There are 4 hidden switches. A switch that is on adds its own fixed numbers to the row, and there is some noise. The rows also spread widely along 4 directions, which tell nothing about the answers.
Known rows, each followed by its switches (1 for on, 0 for off):
|  22 |  41 |  35 |  14 | -32 |  -9 | -26 |   7 |  13 | -12 |  13 | -23 |  35 | -18 |  -4 |  33 |  -1 | -26 | -28 | -20 | -48 | -14 |  0 0 1 0
| -47 |   3 |  30 | -18 | -85 |  13 |   3 |   1 | -74 | -40 |   9 |  71 |   2 | -21 |  13 |  41 |   3 |  24 | -56 | -33 | -28 | -54 |  1 0 1 1
|  -1 |  64 |   5 |  13 | -50 | -18 | -18 |  -8 |   0 | -15 |  12 |  18 |  27 |  -8 | -30 |  78 |   5 | -11 | -28 | -15 | -58 |  -8 |  0 1 1 0
|  -1 |  21 |  27 |  10 | -54 |  13 | -23 |   6 | -37 | -37 | -33 |  37 |  29 |   7 |   3 |  29 |  16 |  10 | -48 | -28 | -27 | -23 |  1 1 0 0
| -55 |  22 | -13 | -20 | -86 | -11 |   3 |  -9 | -72 | -42 |   4 |  81 |  13 |   4 | -21 |  79 |  12 |  25 | -55 | -28 | -34 | -45 |  0 1 1 1
|  21 |  17 |  13 |  45 | -31 |   9 | -25 |  -4 |   3 |  12 | -38 |  26 |   5 |  -2 |  10 |  34 | -26 |  -6 | -13 |  -1 | -36 |  -8 |  0 0 0 1
| -14 |  64 | -16 |  14 | -56 | -27 |  -7 | -16 |  -6 | -18 |  12 |  34 |  34 |   8 | -46 |  88 |   2 | -12 | -36 | -14 | -53 |  -9 |  0 1 1 0
| -53 |  18 | -14 | -28 | -71 | -11 |  10 |   0 | -68 | -57 |   6 |  73 |  11 |  19 | -29 |  62 |  29 |  27 | -52 | -28 | -13 | -47 |  0 1 1 0
|  16 |   9 |  19 |  18 | -35 |   2 | -23 |   3 | -15 |  -5 | -26 |  18 |  22 |  -9 |  13 |  24 |  -9 |  -5 | -36 | -14 | -27 | -19 |  0 0 0 1
| -30 |  63 |  33 | -22 | -74 |   3 | -18 |   2 | -28 | -18 |  45 |  39 |  10 | -55 |  -3 |  74 |   7 |  12 | -30 | -33 | -65 | -36 |  0 1 1 1
|  -2 |  37 |  12 |  15 | -44 |   1 |   1 | -10 |  -3 |   2 |   5 |  42 |  16 | -12 |  -9 |  38 | -16 |  -1 | -20 | -11 | -21 | -21 |  1 0 0 0
| -29 |  62 | -12 |  26 | -79 |  -3 |   3 | -27 | -28 |   4 |   2 |  85 |  19 | -14 | -20 |  98 | -18 |   8 | -36 | -11 | -51 | -13 |  1 1 0 1
|  -3 | -16 |  22 |  -2 | -37 |  -2 | -20 |  17 | -42 | -54 | -29 |   7 |  22 |  23 |   5 |   5 |  15 |   0 | -52 | -28 | -11 | -39 |  0 0 1 0
|   4 |  22 |  26 |  10 | -40 |  10 |  -9 |   0 | -21 | -10 |  -9 |  37 |  10 |  -9 |   7 |  17 |  -2 |   8 | -26 | -18 | -17 | -25 |  1 0 0 0

New rows. What belongs after each?
| -32 |  23 | -15 |  14 | -56 |   0 |  -9 | -11 | -42 | -28 | -16 |  74 | -11 |  25 | -24 |  71 |   4 |  21 | -19 | -12 | -26 | -26 |  0 1 1 0
| -10 |  -9 |  33 |  12 | -48 |  26 | -29 |   8 | -50 | -22 | -25 |  47 | -17 |  -5 |  25 |  22 | -10 |  23 | -20 | -20 | -31 | -34 |  0 0 1 1
|  11 |  42 |  41 |  20 | -43 |   9 | -34 |   4 |   0 |   4 |   9 |   7 |   4 | -41 |  13 |  46 | -16 |  -9 | -11 | -19 | -63 | -11 |  0 0 1 1
| -34 |  62 |  17 |   3 | -83 |  -3 |   6 | -18 | -18 |   6 |  47 |  60 |   1 | -45 | -13 |  76 | -23 |   4 | -27 | -17 | -60 | -24 |  1 0 1 1
| -33 |  66 |  29 |  -7 | -83 |  -9 |   3 | -11 | -22 |   0 |  58 |  45 |  19 | -54 | -12 |  75 | -16 |  -2 | -40 | -25 | -60 | -31 |  1 0 1 1
|  -1 | -18 |   2 |  -7 | -26 |  -4 |  -7 |   8 | -36 | -39 | -32 |  26 |  19 |  31 |   2 |   6 |  12 |   7 | -43 | -17 |  10 | -36 |  0 0 0 0
|  28 |  32 |  24 |  44 | -27 |   9 | -34 |  -3 |  12 |  19 | -28 |  12 |  11 | -16 |  15 |  34 | -30 | -11 |  -5 |  -2 | -45 |  -4 |  0 0 0 1
|  -6 | -20 |  22 |  -6 | -23 |  25 | -18 |  12 | -46 | -32 | -41 |  49 | -28 |  17 |  22 | -10 |  10 |  36 |  -4 | -22 |  15 | -44 |  0 0 0 0
|  -5 |  45 |  -1 |   3 | -41 | -23 |  -4 |  -5 |   6 | -13 |  23 |   9 |  31 |  -7 | -26 |  50 |  -2 | -13 | -28 | -15 | -34 | -22 |  0 0 1 0
|  -8 |  39 |  24 |  31 | -57 |  12 | -13 | -14 | -15 |  -4 |  -3 |  59 | -20 |  -8 |   1 |  46 | -20 |   9 |   0 |  -9 | -39 | -15 |  1 0 1 0
|  -2 |  30 |  22 | -13 | -29 |   2 |  -9 |   8 |  -3 | -12 |  14 |  13 |   3 | -21 |   5 |  15 |   5 |  11 |  -5 | -17 | -11 | -32 |  0 0 0 0
|  -8 |  47 |  -1 |  14 | -53 | -13 | -18 |  -9 | -15 | -27 |  -5 |  36 |  23 |  10 | -29 |  71 |   5 |  -6 | -30 | -16 | -46 | -11 |  0 1 1 0
| -32 |  22 |  -7 |  12 | -57 |   2 | -12 |  -6 | -49 | -36 | -29 |  73 | -16 |  29 | -18 |  62 |   7 |  24 | -18 | -16 | -24 | -26 |  0 1 1 0
